The same things were measured in two ways. Each way mixes the same 7 hidden numbers, adds some noise and spreads widely along 5 directions of its own, which tell nothing about the thing.
Some things both ways: the first way, then the second way.
[ 44  17 -20 -20   3  42   2  36  10  -1  28 -16   7   5 -26 -20  -5 -12
  40]
[ 18 -33  16  -2 -22  17 -21  36  18 -38  22   4 -10 -50   7  76]

[-28  -7 -12   6   6 -37 -38 -14  -5   3  -8  27   5  -1  54  34 -16  19
  -2]
[  3  27 -23   3  11  -6 -34 -11 -48  -5  12  30 -41 -44  51 -47]

[ -7  16  19  -1  26  12 -26  -3 -34 -12  35   7  -3  13   7  -9   1  17
  29]
[ 12 -11 -24 -15 -46 -22  31  13  -7  27 -31  13  10 -12 -40  -8]

[-12  18 -26   2  -2 -25  -4   0 -17   2  28  26   4   1   0  18 -34  15
  13]
[ 29 -24  26   1 -37  30  -8  21  33 -28   5  -6   4 -13 -44  29]

[ 21   8  -6 -12  36  22  18  -2 -15  -4  13  13  12   3  17  29  -5  20
  34]
[-18 -20 -43 -34  28  -7 -28  -5  13 -18 -25  45  10 -11  14  27]

[ 33  38 -29   6  19 -14   8   3 -25 -13  -2  50 -27 -43  31  42 -16   1
  18]
[-20   2  66   7  31   1 -15 -23  74 -71 -18 -75  46  10 -28  42]

[ 21  -4  19 -11  36   0  -4 -40 -36  10  14  -4  21  24   2  -5 -18  -8
  -5]
[-15 -39 -19 -16  38 -15  -6 -21  39  -9 -40  -5  10   6   5  14]

[ -1   3  12  -6   4 -32 -13 -29 -21  22  10  13   7   3  24  16 -21   5
  -7]
[-52  18 -13 -16  46  -9  14 -54  29 -17 -25  -6  49  16 -13  -4]

[ 19   9 -26 -16  -9  12 -12  12  -3   4  14 -18   3   3 -21  -6 -30  -8
  11]
[ -8 -23  33  12 -12  15  -3  12  39 -36  22 -25  17   0 -18  45]

[  9   5  21   1  34  -2   1  -9 -25   9  20   8   6   1   9  10 -13  27
  14]
[-13  14 -36 -11   8 -54   7  14 -24  20 -35  28   1  -1  14 -32]

[-29 -22  18   2 -10 -18  24 -26  15  38   9 -44  54  27 -63 -13 -39  26
 -10]
[ 21   2 -18  40   2   0 -36  53 -33   8  25  23 -48  21   4  20]

[-49 -27  51  20  27   4 -31 -31  -4  -6  -3 -43  49  54 -39 -40  19   9
   9]
[ -2  39  48  12 -17  24  -3  -4 -11 -40  15 -23  26 -23  19  30]

[  0   5  10   1   3  -6 -12 -19  -5  11  21  -9  25  -5   7 -14 -21   5
 -12]
[-10  -4   0  16  10 -10   6 -18  15   1 -12 -32   3  11 -26   0]

[-33 -18  25  -2  13 -10 -29 -27 -17  17  10 -26  29  47 -31  -7  -7  11
   8]
[ 10 -16  -3  27  -1  -2 -22  -1   6  -5  15 -30 -35  -7 -31  10]

[  3  -7 -22  -4 -12  19  20  12  39   8  28 -29  50   2 -24 -31 -33  12
   5]
[  9  13  10   5 -60  21  26   1  -2  15  -8   9  26  19 -33 -45]

[ 11   8 -27  -5  -2  -8   5 -11  -5 -16  11   9  10  -1  19  -1 -35  -3
   4]
[ 14  10  78  52 -26 -11  -3  -4  34 -18 -10 -90  -9  -6   8 -65]

[ 13  14  -4   2   2   7  22  -1  15   7   9  -5  26 -17 -12  -1 -11   5
   9]
[-14  43  50   6  -4  27  -6  -2  19 -49   2  -9  51   2  15  24]

[  2  -2 -14  24  31  31 -54  11  11 -11  -7 -12  27 -24  -9 -17   6 -20
 -13]
[-10   2 -22   5  25  -6 -15  -3 -24  -1   6  14 -15  10  20   2]

[-10  -9  14   8 -10 -20 -24 -30   4  -4 -36 -27   9  -5   2  -8  -5 -14
 -13]
[-22  45   7   1   0  16  15  -5 -41  -7   9  25  39  27  37  12]

[  3  -5 -37  -8  43  23  -1 -10 -26 -45 -10  10   4  16  27  38 -26  27
  36]
[ 17 -85 -22  11  21 -25 -49  -3  38 -11 -13 -40 -56  14 -35  12]

[ 14  -5  -1 -21   2 -17 -24 -25 -30  17  21  -7   4   7  18   0 -51   1
 -20]
[ -4 -12   7  -3 -25 -21  25   1   3  10 -20  -5   8   4   8 -52]

Other things, the second way, with their names:
(942): [ 36 -23  32  24 -26  -6 -25  23   8 -11 -12 -35 -35 -22  27 -19]
(683): [ 22 -44  27  35  -7  -1 -11   8  43 -10 -10 -67 -17  28 -51  27]
(611): [ 19 -15 -40   1 -47  37  16  -3 -17  33  12  35  -5  28 -70 -16]
(489): [-41  14 -12  -4  15   1  -1  19 -13 -11  25  55  32  44  34   3]
(678): [ 26 -14  47  24 -35   3  -2  -7  23 -10 -23 -59  -6  15 -25 -43]
(945): [ 16 -17  24  -8 -34  30  -8 -13   9 -36  31 -12  -3 -24 -36  18]
(714): [-10  15  22  36  36 -18 -25  19   9 -19   7 -20 -23 -20  54  -3]
(988): [-44  13 -25 -33   3 -42  52 -45  19  16 -54   2  57  10 -33 -43]
(81): [  5 -44 -46 -53  -4  14 -20  16  -4 -24  15  88 -17 -69  37  40]
(302): [ -1   2  32  24  26  -6 -28   3  30 -30 -13 -34  -7 -15  36   2]
(826): [-14   3   4  -9  23 -19  -1   4  15 -19 -25   0  27  13  10  20]
(382): [  8  10  20  14  -4   4 -37  22  -9 -42  34  -7 -21 -45  28  43]
(876): [  1 -16  26  -3  -5  24  -7   5  16 -46  19 -23  19 -19  -7  91]
(115): [ 24  18  53  13 -17  32 -14  44 -13 -35   9  11   3 -45  85  42]
(564): [ 15  -3  38  17 -18  20  -9  -2  26 -35  10 -47   6 -12 -40  46]
(565): [-35 -38 -47 -10  27 -11  -3 -40  19   6  -6   0  11  43 -45   7]
(900): [-42  22 -37 -13  14 -10  31 -53  -5  15  -1   4  32  29 -62 -25]
(764): [-10   7 -38 -21 -11 -15  18  -9  -9  16 -20  32  21  17 -40 -16]
(344): [-28  18 -26  -6  49  -2 -32 -13 -14 -26  14  24   3   9   5  42]
(425): [ -3  10  23  28 -10   9  -7 -10  11 -15   6 -33  -1 -10  -1  -3]
(782): [-14 -31 -59 -37   4  13  -6 -11   2  -3   4  53   9 -14 -28  47]
(674): [ 19 -11  28  -3 -12  36  -6  11  23 -35   6  -1  14 -18  -7  57]
(212): [  4 -57 -15  -7  -6  18 -10  15  46 -11  -3  12   6  19 -42  43]
(240): [-16  53 -23 -10   2  -7  34  -3 -13  22 -52  29  60  45 -44   2]
(345): [ 13   9 -16 -18  17  24 -29 -15  -6 -27  -3  36 -15 -55  20  20]
(719): [ 40  -8 -24  16 -33 -14 -17  34 -47  30  -3  19 -54  12  -6 -41]
(255): [ 24  35 -38 -11 -78 -18  46  33 -43  57 -29  56  10  -3 -55 -66]
(522): [-20 -22 -17  15  48 -18 -45  -1 -16 -26  31  -9 -39   6  32  40]
(150): [ 42 -34   5  -2  -3  21 -22  35  14 -15 -16  15 -24 -35  19  55]
(235): [  8 -30 -26 -42 -38  -1  31  -5  20  15 -36  47  19 -16 -18 -39]
(354): [ -8 -20   8  23  -5  29 -15 -15  26 -12  23 -22  -3  17 -24   9]
(944): [ -1  -9  -6  19   9 -18  -7   8  18   6 -17 -19  -3  23 -32  -1]
(903): [  3   1 -14  -2 -14   9   6   0  -4  11 -15  20  17  40 -28 -15]
(708): [  0 -18  25  19 -18  19  22 -23  68  -1 -37 -52  44  53 -83 -12]
(545): [-27  -9 -29 -23 -11  16  37 -32  32  19 -36  20  68  72 -82 -13]
(253): [ 15 -46 -26 -17   7 -17 -26  -3  14 -19 -13 -15 -27 -24 -45  52]
(939): [ 24 -25 -23  -1   0   0 -30  13 -34 -11  27  16 -55 -34   7  35]
(158): [ 10   6  10   6 -35  19  34   9  17  13 -17  16  21  14 -31 -31]
(93): [ -3   2 -13  25  23 -31 -19  13  -4  10 -22  -5 -26   9  33 -35]
(621): [  7  26  22   0 -25  -2  21  -6  -5   0 -31 -11  25  -4   9 -28]
(654): [ 42   7  11   4 -38  23  -9  27  -8  -3 -12  18 -18 -34   6  -8]
(937): [  1 -33 -31  10  37   6 -35 -13  20 -10   1  -8 -23  25 -49  45]
(288): [ 11 -18   0   4  -8  18 -21  17  -3  -7   4  24  -8  19  26  -7]
(779): [-21  28  13 -21  40   0 -12 -20 -16 -39 -21  15  28 -31  88  19]
(555): [ 10   8 -40 -12 -14  14  -1  22 -35  18 -10  72  -3   2  20  -6]
(315): [  2 -21 -55 -13  -4   8   0  14 -14  20   1  57 -10   3 -24  31]
(647): [-19   8  -2 -39   2  36   3 -22  12 -32  -6  49  53 -10  20  22]
(455): [ 17 -17   4  47  16 -18 -16 -16  26  15 -17 -60 -38  43 -64 -49]
(556): [ 27  -8 -27   1 -26 -11  -8  32 -30  24 -11  45 -42 -18  29 -49]
(635): [ 12 -10  40   7 -17  85 -26 -30  51 -54  23 -10  21 -16 -27  30]
(863): [  0  20 -17   5 -16 -27  10  32 -28  12   5  19  -8  -2 -13  -3]
(610): [ 19 -30 -17  -3   2 -12 -27  35   2 -10  -8  16 -35 -50  34  43]
(131): [  4  14  41   2 -25  17  -4   1  16 -38   2 -11  23 -15   7   5]
(312): [-12  17 -37  13  33 -45 -20   0 -41  12 -10  -1 -34 -20  42  -6]
(735): [ -1 -41 -45 -50 -45   8  16  18   5   7  -3  75  18 -24 -15   4]
(285): [-33  -8 -24 -21  19 -26  -5 -37  46 -22 -23 -15  21 -41 -36  11]
(618): [  7 -27 -26  -8  -4  16 -18 -14  -7  -9  17  18 -20  -7 -20  11]
(225): [  0  27  33  47  -2 -17   5 -16   5   6 -14 -63 -12   6  -6 -55]
(95): [-18 -63 -71 -44  16 -29  19  10   7  24 -23  59   4  15 -11  31]
(725): [-30  -3 -11  -9  17   2  20 -25  20   2 -19   7  36  28  -3  -5]
(726): [-14   1  36 -15 -33  31  20 -34  31 -38   6 -27  57  14 -58  17]
(631): [ -2  -8  -5   8 -16  -8  16 -11  20  11 -25 -21  16  27 -53 -16]
(797): [  5 -48  26  30  30 -38 -22  16  44 -25 -19 -76 -21   2  -9  55]
(83): [ 10   4   9  -6 -25  16  11  -5  -9  -3 -12   8  18   4   8 -11]
(949): [-10  17 -19 -29  22  22   9 -12 -11  -8 -29  55  31 -17  56  21]
(39): [-17 -32 -46 -17   1   4   9   1   8  11   2  37  12  12 -31  32]
(617): [ -9  41   7 -30 -44  38  15  16 -44 -12   5  79  55   7  59 -14]
(127): [-10  -4   9   6  -4  10   1 -23  46 -16 -10 -23  21  14 -58 -11]
(246): [ 32  13  40  26 -27  32 -25  23   5 -29  15 -13  -8 -11 -11  14]
(987): [-31  26  -9  -4 -10  -7  16  -5 -16  -1   1  11  47  45 -28   6]
(679): [-15  30  16  41  24 -20 -11  40 -32  -1  13   3 -13  10  83   4]
(517): [-26 -28  -5   2  32 -20 -13 -22  33 -24   3 -32   1  17 -30  25]
(499): [ -2 -25 -40  22 -10  -8   4  -2   2  33  13  -5 -28  23 -60 -14]
(969): [ 30  26  59   9 -63  18  17  41 -44 -15  15  -1  15  -9  44  15]
(794): [ 16  14  31  32 -13   1 -14  19 -12 -12   4 -30 -15  -6  18   3]
(502): [-22   1  25  20   5  18  -2  -6  33 -31  19 -23  25  11 -20  30]
(785): [-18  -8  27  -6   6 -19 -37  18   7 -50  11   1   5   2  53   1]
(497): [ -7  18  28  20 -10 -15 -16  17  -5 -24   9 -17  -1  -6  22 -10]
(914): [ 21  -5  22 -10 -39  23 -14  18  15 -46  29  -4   5 -31 -59  58]
(451): [ 42 -35  10 -27 -48  69 -25  26  15 -32  10  58  -2 -50  26  34]
(438): [-46   1 -17  12  49 -45 -34 -11  -4 -20  16  -8 -13  15  39 -13]
(602): [-14   4 -23  -3  35  -8 -11 -12  11 -11  -9   7   3   5 -23  25]
(922): [  7 -27 -14 -11  31  12 -30   1  10 -22 -11  13  -9  -9  15  55]
(734): [-42  14   1  13  31 -30   7 -30  29  -8 -19 -32  31  29 -24 -25]
(66): [-11   6 -48  -3  -1  -2  10   2 -11  10  17  22  -1 -12 -66  48]
(933): [  8  16  37  12 -18  20 -21  11 -11 -36  26  -9  -2 -26  27  19]
(823): [  6   0 -31 -27  -5  38  -8 -14 -17  -2 -14  56  16  -8  16  11]
(970): [  8 -20 -20 -32 -20  35 -16 -23 -10 -23  10  35   2 -26 -10  25]
(341): [ -1   1  -8  -3 -12  23   1 -31  20  -5 -13   1   7 -27 -18 -27]

Some of these things the first way, each followed by its name:
[ 24  29 -51 -12  -5   0  23  -4  -5 -38  10  34 -10 -46  75  25 -46  18
  12] | (942)
[ -6  31  34  34  33  10   3  -8  -1  11  31  13  35 -50 -19 -18  13  10
 -10] | (240)
[ -9  29 -29  22  -2  -4 -37  -6  -9 -40 -10  12  -9 -50  23  -6 -23 -12
 -16] | (679)
[-21   6 -34   8 -10   1  16   3  25 -45  -5   4  16   8  21  -6 -14  17
  35] | (425)
[ 28   1  15  -7  28  57 -12 -11   2  25  42 -45  56 -18 -44 -43 -24  -7
 -29] | (683)
[ 23  20 -40   6   9  13   6  21  16  -8  -9  18   7 -38   9  23  -5  -2
  17] | (937)
[ 12   7  -9 -18   6 -29 -20 -17 -33  31  51  23   5  11  24   5 -51   7
 -15] | (235)
[-31 -25   2   3  -7  -6  14 -33  22 -10   1 -36  49   6  15 -13 -47  38
 -13] | (617)
[ 11  12 -19 -13  11 -38 -38 -17 -64 -20 -15  30 -53  29  26  35 -27  -9
  28] | (95)
[  2 -13   9  -7   8 -13  -7 -22  -9  28  -4 -17  20  14 -16  11 -24   5
  -7] | (719)
[ 16   4 -25  -5  11  17  44  19  17 -46   2   2  12  39  -1 -12   3  12
  74] | (610)
[-12  -7  10   4  12  -7 -17 -31  -9  -7   0 -12  25  14   9 -15 -14  -1
  -8] | (83)
[  6   1 -10 -10  28  31 -17  -4 -22   9  32 -19  30  25 -48 -13 -22  -4
   9] | (212)
[ 65  16   8 -17  -1  22 -14  39  10  70  28 -21   6 -25 -50  -9  -5 -24
  -2] | (863)
[ -8 -16  40   7  14 -18  -5 -49   1  23  22 -21  56  22  -6 -45 -13 -11
 -33] | (949)
[-20 -19 -64   5   2  -1  15  34  29 -52  11  15  18  41  39   1 -39  41
  58] | (81)
[ -3  -1  -2   0   4  -7 -14 -26  -6   2  15  -9  26   0   7 -16 -31  -3
 -16] | (725)
[ 22   4 -24   4  12  25 -30  26  14 -16 -25  -8   1   8 -23  -4  20 -30
  29] | (933)
[  4  16 -35   3 -18 -23  27   8  15  -1  -5  18   7  -4  -8  19 -19   3
  27] | (246)
[-15   2 -36  19  19  43 -23  31  22 -49   9 -12  27  11 -17 -29   2   5
  36] | (39)
[-15  -3 -17   0   0 -31 -10 -23 -12  16  31  11  23  -2  25   5 -57  23
 -21] | (556)
[ 11  -5 -40  -2   0  -7   0 -11   1 -13 -20  -2  13   4  -5  11 -31 -13
   3] | (288)
[-46  -8 -37   9 -31 -19  -1   5  37 -19   0 -11  33  17  -2  -8 -31  20
  15] | (611)
[ 22   8  16 -12  19  -6  -8  -5 -23  15  29  13  -2   7  26   3 -11   8
  12] | (988)
[ 10   4 -21   5   1  27  14  24  28 -24 -21 -19   9 -23   0   6  -3  18
  34] | (987)
[ 11  27 -25   1 -11   2   8  -1  11 -16   9  12   3 -57  45   9 -29  14
  -3] | (794)
[  4  13 -16   9   9 -42 -26 -21 -28  32  -3  29   2  -9 -12  27 -24 -21
 -20] | (455)
[ 20  11 -21 -10  -2 -13  33 -16  -3  -4   3  12   7 -13  22  19 -32  10
  11] | (93)
[ 29   1   2   2  40  53 -29  24   0   5   2 -27  21   6 -52 -14  20 -19
  22] | (497)
[ 18  -2 -14 -17  -1  -8 -36  -1  -7  27  -6  -1   0  -4  14  25 -18 -10
  -5] | (618)
[ 36  22 -20 -16  -2  12  60  -9   0 -30  19   4   4 -36  53   8 -54  39
  18] | (797)
[-21 -11  33  12  42  14 -36 -20 -28   3  15 -21  34  47 -55 -26  11  -7
  10] | (631)
[-10   8 -14   5  -4   1 -11   7   8   3  22  -2  21  -3  -7  -7 -19  10
   6] | (315)
[-24  25  -8  21  34  -1 -32 -12 -38 -23  16  27   1 -16   1  13  -7  13
  10] | (944)
[  2  24  -2  -5  22  -9 -37 -43 -49   9  27  22   0 -44  50  25 -43  10
 -39] | (678)
[ 65  18  12 -29  24  31   5  16  -9  40  29   1   0 -35  25  22 -11  12
  10] | (253)
[ -6   7  39  20  49  18 -60 -26 -33   3  26  -3  25  -5  -8 -30  13 -14
 -21] | (621)
[  7 -18   0  -7   5  13  18  -8  31  19  22 -29  57  15  -7 -25 -28  11
  -5] | (647)
[ 58  40 -20 -19  -7 -28  21  -7 -28  16   1  40 -33 -56  48  47 -34  -3
  -1] | (826)
[ 44 -28   8 -22  54  47 -17   0 -20  19 -18 -45  20  32 -49  13  -8  -6
  18] | (785)
[ 37  33 -43 -17 -52 -39  20   8  20  54  57  20  15 -53  12  -6 -74  -7
 -38] | (158)
[-20   7 -28   6  -4  10 -39  14   9  -3  22  -9  17  -5  -9  -9 -21   5
   2] | (499)
[ 10   2  18  -8  -3 -27  20 -16   1  54  31  -1  29 -11  -5   8 -35  20
 -15] | (602)
[ -1   6 -49 -23 -12   4  19  20   5 -23  40  10   2   8  45  17 -59  50
  37] | (735)
